There are 3 ways to turn a row about zero (a turn may also mirror it). The second row of each pair is the first, turned, with some noise. The first 30 pairs use one turn. New pairs use 3 turns, one after the other, and a turn may come again.
Known pairs, each followed by its turns in order:
[ 0.43  0.99 -1.50  0.19 -0.67  1.64 -2.37  0.59 -1.33]
[-0.56 -2.71  1.72 -0.95 -0.25  0.59 -0.05 -2.10  0.28]
Rotu

[ 0.90 -1.80 -0.20  0.94 -1.34 -3.59 -3.21 -1.57 -1.49]
[ 2.41 -2.05 -0.38  3.57 -2.04 -1.12 -0.16 -1.61 -2.32]
Rotu

[-1.10 -4.24  0.45  3.85  1.69  0.98 -0.24 -0.08  0.08]
[ 0.47 -2.57 -2.77 -3.26 -0.53 -1.86 -2.19 -0.75 -1.48]
Kadav

[-0.14  0.36  0.93  1.52 -2.94 -0.65 -1.02 -1.59  1.12]
[-0.54 -0.88  0.57  1.38 -2.24 -1.46  2.74  0.23  0.86]
Rotu

[-1.37  3.25  3.17  0.57  1.64 -0.39  6.09  0.04  5.68]
[ 2.77  2.87 -3.99 -2.37 -6.06  2.45 -0.17  4.97  0.56]
Guf

[ 0.71  0.05  3.00 -2.06 -0.97  6.09 -3.67  0.89 -1.18]
[ 0.18 -0.10  1.24  0.03 -3.88 -0.60  5.01 -4.34 -2.94]
Kadav

[ 0.03 -1.46  1.39  0.61  6.09 -0.68 -5.79 -1.20 -4.17]
[ 0.26  3.07 -1.29 -2.41  5.72 -3.42 -0.03 -5.40  0.94]
Guf

[ 1.98 -1.21  0.50 -0.85 -1.53 -2.09 -1.34 -0.63  0.04]
[ 0.24 -0.91  0.44  2.41  0.27 -2.39  0.50 -0.54 -2.25]
Rotu

[-3.73 -2.88 -2.26  1.60 -3.12  1.91  0.10 -0.92 -2.17]
[-1.01 -1.46  2.58  3.59  0.88 -2.15  4.13  1.12  0.50]
Guf

[-0.23 -3.57 -0.41 -2.42  3.55  0.87 -0.40 -2.42 -2.13]
[ 0.28 -4.20 -0.54  0.25  1.18 -4.59  1.71 -0.24  0.80]
Kadav

[ 0.73  1.23  0.49  1.27 -1.23  2.18 -2.32  3.00  0.42]
[ 0.90  1.38  0.94 -2.17 -1.50  1.85  1.54 -1.83 -2.21]
Kadav

[ 1.40  4.26  0.68 -0.69  0.05 -3.09 -1.86  0.86 -1.36]
[ 1.70 -3.05  2.74 -0.54 -1.18 -1.63 -2.23  2.78 -0.87]
Rotu

[ 6.09 -0.95 -0.12  1.40  0.83  0.66 -0.27  1.34  0.96]
[-0.62 -1.38  0.61 -1.64  1.71  1.05  2.18  0.28 -5.64]
Rotu

[-1.32  0.21  0.33 -0.60 -0.28 -3.46 -0.11 -3.64  0.25]
[-0.92 -2.27 -1.18  3.09  0.92  1.21 -1.23  1.27  2.57]
Kadav

[ 0.14 -0.66  5.85 -0.99  1.73 -2.44  1.64 -0.82 -1.70]
[ 4.50  1.31 -2.61 -0.55  0.97 -3.85 -0.37  2.49 -0.71]
Rotu

[ 0.48 -3.86  0.11 -0.20  3.90 -3.86 -6.09  1.21 -0.69]
[ 3.29 -5.23 -1.83 -1.80  4.65  1.18  3.22  1.69 -2.45]
Kadav

[ 1.26 -0.56 -2.28  1.64  2.20  0.20 -1.63  1.42 -1.45]
[-2.39 -0.49 -0.38 -1.23  2.05  0.20  0.62 -2.12  1.83]
Guf

[ 3.28 -0.18  0.68 -1.38 -1.94 -1.49 -2.91 -1.00  0.01]
[ 0.94 -1.21  0.88  0.76  2.79  1.15 -2.98 -0.92 -2.20]
Guf

[ 0.07  3.47 -3.69  0.53 -6.09  0.30 -2.58 -3.41  0.81]
[-5.33 -4.37  2.17  1.50 -4.75 -1.51  1.18 -0.49  1.80]
Rotu

[ 0.07 -0.21 -0.84  3.75  1.60 -0.53  1.54 -0.28  3.13]
[-1.73 -0.48 -0.24 -1.28  0.71 -0.08 -4.15  1.03 -2.02]
Kadav

[ 3.10  2.75  1.69  1.92  2.51 -0.32 -1.30  0.23 -1.62]
[-0.53 -0.31 -3.70 -3.19  1.53  0.60 -1.01 -2.18 -1.99]
Guf

[ 0.07  0.51  3.68 -5.44 -2.19  1.66 -2.34  2.35 -1.07]
[-0.46  0.89  2.80 -0.20 -1.48 -3.22 -4.39 -0.56 -4.19]
Guf

[-0.41  3.70 -0.77  3.82 -0.04  0.76 -0.83 -0.88  0.86]
[ 0.05 -2.97 -2.65 -2.69  1.68  0.08  1.46  2.31  0.69]
Guf

[ 0.07  0.20  1.03  1.37  2.81  0.93 -3.15 -1.33 -5.79]
[ 5.13 -2.71  0.07  1.20  1.43 -1.89  0.26 -4.52 -0.53]
Kadav

[ 2.53 -0.03 -4.69 -3.16 -4.58  1.35 -1.17 -0.62 -0.74]
[-5.90 -1.71  2.27  1.02 -0.56 -1.53 -1.89 -3.58 -1.51]
Rotu

[-0.90 -2.78 -0.17 -0.66 -0.59 -0.25 -2.61  1.18  2.70]
[-0.71  2.05  2.97 -0.08  1.83  0.63 -1.97  2.03  1.10]
Guf

[ 3.27  2.36 -1.33  0.68  6.04 -1.01  0.07 -3.53  2.80]
[ 4.31  0.39 -2.39 -4.52  0.97  4.10 -0.09 -2.43  2.26]
Guf

[ 0.94 -0.33  0.47  2.24 -0.76  0.54 -0.78 -0.10  1.80]
[-1.23 -0.48 -0.69 -1.03  0.10  1.62 -1.19 -0.79 -1.79]
Kadav

[ 4.05 -3.68 -1.64  0.59  0.34 -1.71  1.17  1.45 -1.18]
[-1.22  0.57 -1.30 -4.23  4.34 -0.91  0.58 -0.49  0.88]
Kadav

[ 0.10  0.76 -3.67 -0.48 -1.91 -0.68 -0.04  1.34 -1.88]
[-1.88 -0.26  2.58 -0.03 -2.40  0.21 -2.59 -1.68 -0.54]
Rotu

New pairs, each followed by its turns in order:
[ 1.05 -0.30 -3.23 -0.76  1.49 -1.01 -0.65  2.45  0.21]
[-0.69 -0.95 -2.54  0.12 -2.11 -1.66  0.14 -1.10 -1.76]
Rotu Kadav Rotu

[ 0.92  3.00 -1.37  0.13 -1.46  2.03  1.66 -4.56 -6.09]
[-0.13  2.43  4.65 -2.34  3.60 -3.07  2.72 -2.22 -3.72]
Kadav Guf Kadav

[ 0.30  0.22  3.43 -0.27  5.26 -3.17 -2.23 -0.11  2.62]
[ 2.22  0.39 -1.71 -0.32 -1.63 -2.66 -2.30 -6.26  0.02]
Rotu Kadav Guf

[-0.70  0.28  1.36 -1.33  2.55 -0.03  2.12 -0.12  3.16]
[-0.63 -1.09  1.05  0.93 -2.21  1.12  1.41  3.01  1.43]
Rotu Guf Kadav

[-1.10 -1.05  0.44 -2.17  2.48 -1.30 -0.36  0.40  4.56]
[ 0.49  1.72  0.76  1.65 -3.43  1.21 -0.52  1.55  3.82]
Kadav Guf Rotu

[-0.89  2.94 -0.78 -0.28 -0.99 -3.46 -1.09 -6.09 -1.12]
[ 2.86 -0.20 -1.82 -1.46 -2.05 -1.96 -2.50  1.68 -5.64]
Rotu Guf Kadav

[-3.31 -2.04  1.93  0.06  0.27 -0.26 -1.62  1.59  1.17]
[-2.73 -1.56 -2.08 -2.38 -0.02  0.43  0.21 -1.10 -1.74]
Guf Kadav Guf

[-0.19 -1.09  6.09 -0.43 -4.30 -1.92  0.00 -5.82  0.54]
[-0.27 -0.67  3.58  5.33  2.74 -4.69  2.43 -4.11  0.91]
Kadav Kadav Rotu

[-1.72 -3.65  0.85  0.79 -1.36  2.10  0.21 -3.55 -0.83]
[ 3.43 -1.85  2.87  1.77  1.84  1.35 -1.96  0.00  0.17]
Guf Kadav Kadav

[-6.09  0.75 -1.59  4.43 -1.28 -2.04 -0.02  2.85  0.43]
[ 0.10  3.65 -1.13  4.01 -6.05 -0.93 -0.54  1.55  1.18]
Rotu Rotu Guf

[-6.09 -0.68 -0.75 -2.52 -5.82 -1.67  0.09 -5.20 -2.23]
[-0.09 -2.33  2.86 -5.24 -0.61 -3.01  1.19 -6.24  5.53]
Guf Kadav Guf

[ 1.85  1.07  4.42 -0.75  0.18  1.83  0.00 -4.79  2.92]
[ 3.49  1.14  3.50  1.64 -2.76  1.56 -0.33 -4.16 -1.71]
Rotu Rotu Kadav

[-0.87  3.14  0.03  1.24  0.72  1.21  0.75 -0.01  1.48]
[ 1.50 -0.30  0.66  0.55 -0.80 -1.41  2.62 -0.45  1.65]
Guf Guf Rotu

[-0.37  0.87  1.81 -2.00 -3.75  3.43  0.68 -3.50  1.42]
[ 0.72 -2.04 -0.22  1.57 -2.59  2.48 -0.11  5.16  0.75]
Kadav Rotu Guf

[-1.73 -3.15 -2.00  2.18  6.09  0.26  2.99 -4.57  0.99]
[ 2.06 -3.94 -3.23 -2.76 -2.84  0.84  4.42 -0.49 -4.28]
Kadav Rotu Rotu

[-3.55  2.45  6.09  0.04  1.11 -0.47  0.10  0.66 -0.64]
[-0.53  4.18 -3.10  1.23  0.80  3.24 -0.66 -3.61  0.85]
Kadav Guf Rotu

[-0.45 -0.85  1.89  0.99 -1.87 -1.96  3.67 -0.36  1.40]
[-1.44 -0.39 -2.09 -0.53 -0.20  0.40  1.71  4.40 -1.58]
Kadav Guf Kadav

[ 1.41 -0.11  4.47  0.66  1.65 -0.14 -0.28  2.26 -1.45]
[-0.54 -3.62  2.19  0.69 -1.31  1.10 -0.52 -2.57  1.80]
Rotu Guf Kadav

[-0.59 -6.09 -0.81 -0.60 -4.04  2.12 -0.95 -1.77 -1.04]
[-0.65  1.76  2.36 -2.14  6.26  0.26 -0.31  3.38  1.44]
Rotu Kadav Guf

[ 1.36 -6.02 -2.72  2.17  3.09  0.34 -2.20  1.20  0.27]
[-4.52  0.96  2.92 -0.73  1.09 -3.62 -2.83  1.66 -3.20]
Guf Guf Rotu

[-0.52  0.79 -1.13  2.12 -4.31  1.48 -0.13 -2.01 -3.44]
[ 0.93  2.11 -1.10  0.33 -0.55 -0.65  2.51 -2.92  4.46]
Kadav Kadav Rotu

[-0.65 -6.09  0.13 -2.94 -1.36  4.03 -2.08  0.41  1.21]
[ 3.02  0.35  2.24  3.56 -0.34  5.18 -3.25  1.09  0.88]
Kadav Rotu Kadav

[-0.26 -0.53  0.35  0.92 -2.26  4.20  5.12  3.77 -0.98]
[ 0.92 -5.09  2.41 -0.77 -0.36  2.97 -3.64  3.26  0.89]
Guf Kadav Guf

[-0.34  0.19 -1.20 -2.87  1.27  0.12 -0.30  0.49  1.28]
[-1.69  0.25  0.90 -0.87  0.60 -1.21 -0.42 -1.15 -2.31]
Rotu Rotu Kadav

[ 1.25  0.86  1.98  0.22 -0.09  1.99 -0.96 -0.44  2.77]
[ 0.47 -2.85 -0.20 -0.25 -1.29  0.03  0.18  3.22 -0.11]
Rotu Guf Guf

[-0.42 -0.58 -2.03  0.11  1.26  1.71 -1.82  0.81  0.53]
[-0.80  0.61 -0.73 -1.79  0.69 -1.69 -1.23  1.59 -0.46]
Rotu Guf Rotu

[ 1.34 -0.12  1.00 -0.66 -6.09  1.44  2.05 -3.31  2.44]
[-1.73 -1.39 -3.90 -1.04  0.38 -4.96 -4.27  0.91 -1.38]
Guf Rotu Rotu

[ 2.43  0.45  1.53 -0.11  0.28 -1.95 -6.09  0.62 -0.96]
[ 0.95 -1.87  4.08  0.48  0.29 -3.17  1.01  1.26  3.09]
Kadav Rotu Kadav

[-0.25  0.76 -0.41 -0.18 -0.90 -0.07  0.61  0.00  1.73]
[-0.94  0.25  0.09 -0.97 -0.27 -0.89 -1.11 -0.32  0.46]
Guf Kadav Rotu

[-2.68 -0.38  0.96 -0.09 -0.87  1.31 -3.47 -0.49 -0.84]
[-0.91 -1.86  1.19  1.73 -2.32  0.08 -0.17  2.99  1.58]
Kadav Kadav Kadav

[ 0.38 -6.09  1.00 -3.12  0.66  0.52  3.68  0.34  0.76]
[-0.33  3.23  1.04 -1.40 -0.27  0.24 -4.32 -4.61 -3.10]
Guf Guf Rotu

[ 2.05 -2.66 -1.95  0.31  3.20 -6.09 -0.18 -0.06  3.19]
[-0.81  5.58 -1.72 -1.55  3.84  2.95  1.29 -1.62  2.47]
Guf Rotu Rotu

[ 5.23  1.13 -1.36 -0.04 -1.13  0.89  1.34 -1.23  2.96]
[ 1.01  2.00  0.46  1.95 -4.90 -0.55  0.14  2.76  0.56]
Rotu Guf Rotu

[-0.80  1.13  2.91 -0.92  0.32 -0.59 -2.60  2.28  0.25]
[ 0.03 -2.55 -1.02  2.03  0.30 -1.75 -0.88  2.69  0.79]
Kadav Kadav Rotu

[ 0.56  0.58  5.45  1.46  0.35 -1.18 -1.91 -1.36  0.41]
[ 0.04 -1.85 -1.53  4.30  2.21 -2.74  1.19  0.07 -1.37]
Kadav Kadav Rotu

